There are 8 hidden switches. A switch that is on adds its own fixed numbers to the row, and there is some noise. The rows also spread widely along 11 directions, which tell nothing about the answers.
Some rows, each with its switches (1 for on, 0 for off) after it:
[-10.6   2.0  -6.3 -12.7 -16.8   8.6  18.8   3.2  22.6   3.8  -4.3   3.2
   7.3  18.0  -8.0  13.5 -17.3   1.7   1.7   7.0   2.7  -2.3] => 0 1 1 0 1 0 0 0
[  1.1   3.7 -20.6 -18.5   6.8  -9.0   1.1  14.6  18.4  14.9  -7.4   1.8
  18.3 -28.4   2.8  -7.2 -10.3   2.7  -2.7  26.5  12.3  13.2] => 1 0 1 1 0 0 0 0
[ -4.5 -21.9  30.0  -5.2   3.8  -6.6 -12.4   8.0  14.1 -24.9 -13.4  -9.9
 -15.8   6.3 -12.9   9.5 -13.9 -20.0   3.1  29.8   8.1 -30.2] => 0 0 0 0 1 0 0 0
[ 16.3   7.6   9.4   8.0   2.6 -24.7 -11.5  -5.3  11.1 -13.5 -37.3 -12.7
  15.5  -9.2  14.5  20.7  -6.7  -2.7  -6.7  46.3  42.2 -33.0] => 0 0 1 0 0 0 0 0
[  2.8  -4.4   6.4  13.5  -4.6 -19.6  -5.9 -19.2  21.8  14.8   2.8  12.5
 -12.6  -7.8   4.4  17.3  -4.2  -9.5  12.7  21.9  18.2  -9.3] => 1 0 0 0 0 1 0 1
[ 12.7 -15.6   1.8  -4.6   6.4   8.9  14.0  18.0 -21.6 -18.5  -2.0 -22.5
  29.5  -9.3 -15.1 -14.4  -3.4   8.4 -20.3  -5.3  33.2  -1.5] => 0 0 1 1 1 1 0 1
[  8.5 -12.1   2.0   9.8   8.7  -5.2   2.6 -10.4   3.7  14.2  -2.1  -2.5
   9.3 -16.6  26.0   1.0  -8.4   7.6 -26.5  27.2  28.2  10.0] => 0 0 1 1 1 0 0 1
[-12.4  13.8 -30.1 -15.3 -13.7 -22.1   5.5  -0.6  -4.9   3.6  -6.3   4.3
  23.6 -22.1  -0.1  -4.0   9.6 -19.0   5.9   3.9  10.7  24.2] => 0 0 1 1 0 1 0 1
[  3.4 -12.2   5.8   9.0  -0.2 -24.2   0.0  -8.4  21.3   3.3   2.6  -1.7
  -1.9  -9.3   6.2  -6.8 -10.0  -5.4 -15.8  33.5  24.4  -3.4] => 0 0 1 0 1 1 0 1
[  3.5  -9.5  -1.4  -5.7 -15.1 -13.4  10.8  -5.6  -2.6  -0.5  12.5   0.8
  -7.8  10.1   2.3   0.5 -12.4  -0.9  -4.1  20.6  20.2  -9.3] => 0 1 1 0 0 1 0 1
[  0.2 -10.2  -3.0  -3.8  -6.5  -6.7   0.0   3.8  15.0  11.1   8.4   2.8
  -6.3  -4.9   5.3  -2.2  -6.7   1.2   0.0  20.5   4.9   7.2] => 0 0 0 0 1 1 0 0
[  1.5 -26.6  -1.7 -10.2   5.2   2.4   5.3   0.8   1.9  -3.5   2.0  -8.1
 -13.0  -6.7  -0.2   6.4  19.1  19.9   9.9   3.0 -18.5  20.6] => 0 0 0 1 0 0 0 0
[ -7.1   3.8  13.2   1.4  12.7  21.8   7.3   0.4   8.4   9.7  -9.4  15.2
   6.1  -0.9 -18.0   7.3 -14.8 -18.6 -15.9  -2.7   7.2  -9.1] => 0 1 1 1 1 0 0 0
[  2.2   6.6 -23.8  -3.8  -1.6 -30.0  10.1  -9.8   6.1  17.1   8.1  23.7
   0.4 -16.5  -5.9 -27.1   7.7  -8.8 -17.1  22.9   6.2  10.9] => 0 1 1 1 1 1 1 0
[  6.7  -8.0  10.0  -2.0  10.2  21.0   5.6   5.8  -6.9  -6.7 -13.7  -5.5
  11.0   4.5   0.9   7.7  -8.8   7.2 -16.2  13.7  17.6  -7.2] => 0 1 1 1 0 1 0 0
[ -5.2  -3.0   4.7  -3.6  -0.7  18.5  13.2  -1.8  14.2   7.1   3.2   5.1
   4.6  29.0  17.5   4.4 -28.2  -1.1 -24.6  25.7   6.9   0.8] => 0 1 1 1 0 1 0 0
[ 16.8  -1.3 -18.5  -3.9   2.6 -31.2   8.1   0.1  20.1  10.9  -0.5   3.3
   7.0 -15.4   4.4 -14.0  -0.4  13.6  -5.6  34.8  18.0  -1.8] => 1 0 1 1 0 1 0 0
[-24.1   3.2  -7.3  10.3 -19.3 -14.1  12.7 -13.2  28.0  -3.3  12.1  -7.2
  20.7 -15.0  14.1  -2.1  -7.0 -26.3  -6.6   4.4  23.5  26.5] => 0 0 1 1 1 1 0 0
[ -1.7 -10.1  -0.8  16.6   2.8  -6.3  13.9 -32.0 -21.1  -9.1  -0.2  -5.5
  11.2  -3.8  31.8   5.7  31.9  -3.1 -14.9  -7.6   5.6  26.4] => 0 0 1 1 0 1 0 0
[-14.0  12.8  -7.8 -18.4  17.2   3.1  -7.1  24.1  22.4   3.6 -22.9  10.2
  22.5 -35.6 -28.0  -9.1 -14.2 -23.1   0.5  21.7  10.8   3.0] => 1 1 1 1 0 1 0 0
[  4.9   1.3   4.5   6.9   6.5  -5.3  -4.4  -5.3  20.3   4.1 -27.7   2.8
   9.6  -8.5   0.4  14.3   3.1   2.5  -3.3  23.9  12.9  -6.4] => 0 0 1 0 1 1 0 0
[  0.1  -2.3 -15.0  11.7  -6.4  10.6  22.9  -7.8  39.4  28.8  10.7  -1.0
  27.0   2.2  40.5   1.5 -23.2  22.7 -26.0  25.9  25.0  29.4] => 1 0 1 1 1 1 0 0
[  7.5 -12.5   0.4  -7.2   7.0   4.9  -3.6   8.0  27.1   9.8 -14.4  -7.1
   8.6  -0.2  10.2   7.7 -19.7  20.3 -10.9  42.1  16.5   3.8] => 0 0 1 1 0 1 0 1
[ 13.3   2.5   4.4  15.2   8.4  -3.4   4.3  -4.4   7.7   8.4 -11.3  -0.5
  13.9 -16.6   1.3   5.7   1.2   1.5 -15.2   9.9  26.3  -5.0] => 0 0 0 1 1 0 0 0
[  1.9  -3.7   8.1   4.0  13.4   0.3   6.7  15.0   2.3  -2.8  17.5  -3.5
   9.6 -16.8  -7.8 -29.1 -15.8 -16.1 -30.5  11.9  22.8   4.1] => 0 1 0 0 0 1 0 0
[  4.4  -5.0 -11.9 -10.3  -5.3 -11.9  -5.8   4.6  16.8  17.3  -9.5   2.0
   0.2 -16.7  17.1   7.3  -7.1  11.3  -0.7  39.1  11.1   8.4] => 0 0 0 1 1 0 0 0

New rows. What belongs after each?
[  7.3  -5.9  -9.2 -22.6   3.7 -13.7   4.2  22.5  -3.4  -1.2   3.0   2.5
   0.8 -22.5 -36.0 -17.8  -3.6  -7.9   2.9   0.5   6.1 -11.8] => 0 0 1 1 1 0 0 0
[  1.9  12.8 -17.7   2.4 -11.3 -26.6  16.6 -15.0   3.5   4.9   0.8   3.3
  15.7  -3.4  -2.9   1.1   3.5 -11.5  -3.3  -0.6  19.5   2.1] => 0 0 1 1 0 0 0 1
[ -9.6  -5.5  -0.9  -0.1   8.0  -0.6   1.1  -3.4  12.7   9.3   2.1   0.7
   5.0 -12.7   7.5   0.2  -5.1 -10.0 -12.0  12.1   4.4  22.9] => 0 0 0 1 0 0 0 1
[ -9.4 -14.2   3.0  -4.6  -1.7 -18.5   6.1  -9.0  12.9  -2.6   1.4   1.4
  -6.9   7.8   3.3  -4.2  -5.8 -15.4 -10.5  21.5   1.6   0.6] => 0 0 1 0 1 0 0 1
[-12.3  15.4   4.2  23.5 -11.8 -17.9  21.4 -25.1   2.0  -3.4  15.1  11.6
  15.2   0.7   0.2 -10.0  -3.5 -43.9 -24.8  -9.4  28.1  -2.7] => 0 1 1 0 1 1 0 0
[ 10.2  14.5 -23.6  -8.1  -4.8   8.2  24.7   4.7  -0.7  20.9  -6.4   8.4
  26.4  10.3  -1.6   2.2  -6.7  11.8 -15.0  -5.8   9.4   2.4] => 0 0 1 1 1 0 0 0
[  2.1  -3.9  12.6   6.9   0.2   8.6  -3.2  -3.6  21.6  17.1  -8.2   3.5
   1.7  -8.1  -3.0  23.4 -19.8  -1.3  -0.3  11.2  24.0  -9.9] => 0 0 1 0 1 0 0 1
[-20.0 -10.9   8.1   5.9   1.8  13.6   3.2   5.2  23.8   3.9   7.9  -6.2
  13.8 -37.0   4.7   2.2 -13.2 -10.0  -5.8   6.3  20.4  26.6] => 1 1 0 0 1 0 0 0
[-15.8 -11.9   3.9  -1.4  -1.3  14.0   1.5   7.1  34.4  12.7   0.3   3.0
   3.7 -19.0  -8.1   8.6 -16.4   0.5   5.8  17.3  11.5  18.6] => 1 1 0 0 1 1 0 1
[ 11.4  -1.5   6.7  -4.9  16.0  12.7   2.5  16.6  -8.0  -0.1 -17.7  -2.9
  18.9 -22.3 -11.0  -3.5 -13.1   1.9 -22.6  14.8  29.2 -12.9] => 0 1 1 1 1 0 0 0
[  6.0   2.2  -5.5 -17.1  14.6  -0.3  -2.4  14.6 -16.8   2.5  -9.8   2.3
  14.4  -9.0   5.6 -10.1 -11.8 -13.0 -22.5  20.4  13.0  -4.6] => 0 0 1 1 0 0 0 0
[ 12.3 -11.6   7.4   3.5  -2.9  13.7  16.0  -1.5  14.8  17.7   8.7   6.1
   4.1  31.6   7.5   6.7 -33.5  11.0 -17.8  20.1  24.0 -19.3] => 1 0 1 0 1 1 0 1
[-20.8 -10.0   4.6  -7.6  -5.2   8.9  14.8   5.9  36.9 -20.0  -7.1 -13.1
  16.4  14.8  -2.5   6.9 -17.6  -3.2   0.5  20.5   6.3   5.5] => 1 1 1 0 0 1 0 0
[ -5.7 -12.1  -8.8 -26.4  11.6  -8.2  -1.2  28.7  19.2  -5.2  -5.4   0.5
   0.3  -3.0 -19.4 -28.1 -10.2  -7.0 -12.3  33.6 -12.2   5.9] => 0 0 0 1 1 1 0 0
[ -5.3  -9.4   4.6  -0.4  12.2  17.7   3.0  -4.2  18.2  20.4   5.8  21.0
  -5.5  11.2   0.5  -0.6 -19.8  -4.2 -14.4  26.3   0.3   8.5] => 1 1 0 1 0 1 1 1
[-13.9 -34.0  17.0  11.1  -3.8   8.5  18.2 -18.1   2.5 -25.9  10.0 -27.3
   5.9   3.1  22.7   8.0   9.9   2.0 -13.6  -6.8   8.2  24.4] => 0 0 1 1 1 0 0 0
[ -0.8   2.6   4.3  -0.4   7.0   9.4  -6.6   2.0  13.9  17.8 -16.4   9.7
   6.5  -3.1  12.5  14.5 -15.5  -9.2 -12.1  26.2   9.7  -1.5] => 0 0 0 1 1 0 0 0
[ -6.3  16.4 -29.4 -23.6  -5.8 -12.8   5.3  -1.6 -32.9   2.6 -11.5  18.1
  20.0 -14.1   9.2  -4.2   8.8 -23.6  -3.5  13.9  11.3   7.0] => 1 1 1 1 0 0 1 0
[ -4.5   6.6 -10.9   6.5  -8.9  -4.2   8.2  -6.5  -4.9   6.5   2.5   2.8
  18.1 -17.9   4.5   1.0   9.2 -14.2  -4.3  -7.7  16.1  18.3] => 0 0 0 1 1 1 0 0
[  7.4  -5.7   8.9   1.3   4.4  15.7   8.5   7.8  25.4  15.0   1.1  10.3
  -0.3  21.6 -31.8   8.4 -20.9   5.0  -2.7   2.4   4.8 -17.0] => 0 0 0 0 1 0 1 1
[ 10.6  20.1 -23.5  -5.4 -15.5 -10.1  24.8  -8.2  10.9  42.5  24.2  37.2
  -3.0  36.1  -0.3 -10.6 -26.8 -10.7 -18.2   8.3   3.0 -15.0] => 0 0 1 1 1 1 0 0
[ -6.7 -25.4  19.6 -14.1   6.1   3.1  -7.5   5.0   5.8 -16.7 -13.3 -12.0
 -11.0   5.8   8.6  10.0 -22.8  -3.9 -11.6  47.2  13.4 -12.2] => 0 1 1 1 0 0 0 1
[ 19.9 -32.9   8.8  20.2  19.1   4.7  29.0  -6.3   7.3   0.0  26.6  -6.7
   7.9 -11.3 -14.3 -29.2   1.0  30.6 -34.2   0.3  27.6   9.1] => 1 1 1 1 1 1 1 1
[  7.0  -9.1   1.4  -5.4  13.1  -4.4   3.3  13.3  23.9  -6.5 -17.4 -13.2
  17.8  -0.5  -7.7  -7.2 -11.4  12.8 -16.2  30.5  15.1  -0.7] => 0 0 1 0 0 1 0 1
[ -4.5  -4.9   1.1   2.7   0.9 -23.0   3.2 -12.6   2.6  -9.4   1.3   4.1
  -5.7 -15.4  -0.4  -8.6   8.2 -16.7  -8.1  19.9  11.3   2.1] => 0 1 1 1 0 1 0 0
[  6.8  -7.4  -8.6  -1.3  -5.8 -18.6  11.8   0.8  -9.0  -5.1  19.7  -3.2
  -0.5 -11.0  -9.7 -14.2  14.1  -4.4   3.4  -8.4   5.6   7.7] => 0 0 0 0 0 1 0 0
[ -4.4 -10.7  20.2  19.7  30.0  -0.9   6.4 -11.8  47.8  -5.4 -27.9   4.9
   1.5  -9.1 -24.6  -2.5  14.2   3.7 -17.1  15.5  -7.5   3.9] => 0 1 1 0 1 1 0 0
[ 18.5  -6.0  -1.1 -13.4  15.9  12.4 -10.3  17.1 -10.9  11.6 -19.5   2.9
   3.8 -24.3 -15.0   8.7   6.4  17.2   7.9   4.8   4.3  -3.9] => 0 0 1 0 0 1 0 0
[ -9.7   7.1   9.6   3.1  14.2   0.2  -3.2   0.3  33.4  24.0   8.8  23.2
 -12.1 -26.6 -24.9  -2.1 -18.3 -24.9  -3.3   5.0   3.5  -0.6] => 0 1 1 0 0 0 0 0
[ 18.7   9.2 -15.9  -6.9   5.8  -7.6   7.9   7.1  16.7  18.5 -16.1   0.8
  19.0   2.7  16.7   1.4 -13.4  21.3 -19.2  34.1  17.0  -4.4] => 0 0 1 0 0 0 0 0
[ -1.1 -34.1  21.1 -17.9  13.5  15.5  -0.9  14.5  14.1 -11.1  -1.7 -12.8
 -14.1  18.7 -10.6   4.3 -20.1   9.5  -3.3  20.3  -6.7  -8.4] => 0 0 1 0 0 0 0 1
[ -1.7   3.8  -8.3  11.0  -3.6  -8.5  15.4 -11.5  -2.7  -6.3  -1.2  -7.1
  23.6 -30.8   6.6   5.3  14.3  -2.4  -2.3  -5.0  27.6  17.6] => 1 1 0 1 0 0 0 0
[ 15.7  -3.4  -8.8   7.3 -15.5 -16.5  12.4 -29.5  -2.9  14.1  -9.0   6.2
  -3.5  15.8  35.3  24.4   8.2  19.3  -5.7  23.7  14.6  -7.3] => 0 0 1 1 1 0 0 0
[ -5.3   4.4 -12.9  15.7  -3.2  -3.9  30.3 -25.2  -6.2   8.1   8.6   5.4
  19.9 -12.9  14.2  -4.8  18.9  -2.8 -25.3 -18.1  11.9  29.8] => 0 1 1 1 1 0 0 0
[ -2.0 -30.4  10.8  14.5 -13.2  11.0  22.8 -20.9  24.0  10.7  33.5  -1.8
 -13.6  17.6  18.0  10.7  -7.6  18.1   0.2  -3.7   4.6  11.7] => 1 0 1 0 1 1 0 0
[-12.4 -16.5  14.0   6.5  12.3  29.0  16.2  -5.2  42.1  17.7  19.9   5.5
  -5.0  21.0  15.4  -3.8 -31.5   5.0 -31.9  21.7  -4.0  20.8] => 0 1 1 1 0 1 0 0
[ 17.2 -16.5  12.0  -9.4   4.8  14.8   0.8  22.0  -8.3 -10.0  -2.6 -19.6
   4.2   0.3  -4.8   9.1 -12.6  16.4  -1.3   9.9  18.2 -14.9] => 0 0 0 0 0 0 0 0
[ 10.6  -3.8  -3.8  15.1  -8.4 -12.7  18.3 -15.4   5.0   1.3   9.0  -4.3
  20.6  10.6  12.5  -8.3  -8.9   0.8 -28.4  18.2  38.1  -0.1] => 0 0 1 1 1 1 1 1
[-14.0  -3.3 -11.6 -20.4   5.1   1.6  11.1  15.0  32.1  18.6  16.1  15.9
   3.1  10.3 -23.6 -23.8 -30.7 -16.7 -17.7  16.7  -8.1  10.5] => 0 0 1 1 1 0 1 1
[  5.3 -12.5  11.8   0.6  -4.6   9.0   9.6   2.0  15.7   1.7   4.2  -4.2
  -2.2   9.7 -10.0  13.9 -18.7   5.3  -0.6   4.4  16.7 -17.9] => 0 0 1 1 1 0 0 0
[ -3.3   1.2  -4.7   7.6   5.8 -15.7   5.9 -16.9  14.4   5.7   4.0   4.5
   8.4  -7.1  11.7  -5.9   1.4 -12.5 -17.6  15.9  11.7  12.4] => 0 0 1 1 0 0 1 0
[  9.2   1.1  -5.4  -4.2   1.6   7.6   7.1   3.7 -14.1   6.2  -2.9  -5.3
  19.0 -12.9   9.8   7.3  -3.6   4.2  -9.8  -0.1  21.1   3.5] => 0 0 1 1 0 0 0 0
[ 16.9   2.8  -8.1  -1.8  -5.1  -0.4   1.1 -13.3  11.7  24.8 -20.0  20.7
   3.9  29.4  27.6  21.5 -18.2  12.4  -8.5  50.0  19.2 -22.9] => 1 0 1 1 1 1 1 0
[ 11.1 -16.6  19.1  17.2  36.6  30.1   2.2   5.7  24.8  11.8  -4.8  -3.6
  12.4 -11.9   0.0  -0.3  -9.9  17.2 -23.6  11.0  10.6   9.5] => 1 0 0 1 0 1 0 0
[ -0.1  10.0 -19.9   6.9 -24.5 -26.7  20.9   3.0   3.0  -1.0  24.2 -15.5
  28.9 -29.6   6.1 -15.9  -1.9 -10.2  -8.8  -6.6  41.1  17.0] => 0 0 0 0 1 0 0 0
[  7.6  -5.5   6.0  20.4   7.5 -10.2   0.4 -25.9   0.0 -20.6 -49.4 -17.3
  24.2 -29.1  10.1  33.3  41.5  15.2   5.1   3.0  22.4   5.2] => 0 0 1 1 1 0 0 0
[ -2.9 -27.9   9.6   0.3  28.7  14.7   9.5   5.7 -10.4  -2.7   5.8  -3.5
   4.0 -27.2   6.0 -23.3   9.4   2.6 -30.1   4.1  -2.2  27.7] => 1 1 0 0 1 0 0 0
[ 14.0  -4.9  -6.6  -0.5   1.4  -6.0   4.0   7.0   9.9   5.5 -10.7  -2.5
  13.5 -10.1   6.8   1.1  -4.1  15.0  -4.5  28.9  24.1  -4.4] => 1 0 0 1 1 1 0 0
[ 18.1 -11.0  -2.5  -5.8  -4.9  -3.7   9.1  13.7 -12.7 -11.2  -4.3 -15.0
  10.7  -7.0 -12.2   1.2   1.5  12.9  -0.8   2.9  23.4 -13.8] => 0 0 0 1 1 0 0 0
[ 13.6 -15.7   7.5  18.7  -7.1   6.4  26.5 -24.3   0.5   1.0  14.2  -9.6
   7.6  39.4  31.3   9.4 -10.9  17.6 -28.7  11.2  23.9  -0.3] => 0 0 1 1 0 1 0 1
[ -3.1   7.8 -14.1  21.0  -1.6 -20.1  24.5 -19.9  34.3  -2.1  -6.7   7.0
  24.4  -6.5  -7.7  -8.1  16.5   0.8 -11.5  11.0  15.8  14.9] => 1 1 0 1 1 1 1 0
[ 24.6 -10.7  -9.4   3.4   1.5   9.4   8.4   4.6  -7.8   2.6 -24.6 -16.2
  28.6 -10.2  28.7  14.6   6.3  42.6  -9.5  26.0  32.8   5.7] => 1 0 0 1 1 1 0 0
[ 11.6  -8.8  13.9  13.4  10.7  17.4  -1.8  -6.3  -2.6  13.0   6.5   7.6
   2.9 -24.9  -3.5  10.8  -5.0   6.6  -1.2   0.3  30.4  -4.6] => 1 1 1 0 0 1 1 0
[  2.8   4.1   2.1  -3.9   6.5  20.0  -5.2  15.6  31.5  37.2   1.4  22.8
  -7.9 -17.9 -19.8   5.8 -27.7   1.9  -1.0  19.3   9.0  -2.5] => 0 1 0 1 1 1 0 0
[ 12.6 -11.1   8.8  21.1   0.3  -3.2  10.7 -21.4   9.6  -1.1   1.8 -10.5
   5.7   0.3  20.4  12.8   5.8  14.8 -11.0   9.0  24.7   3.1] => 0 0 1 1 0 1 0 0
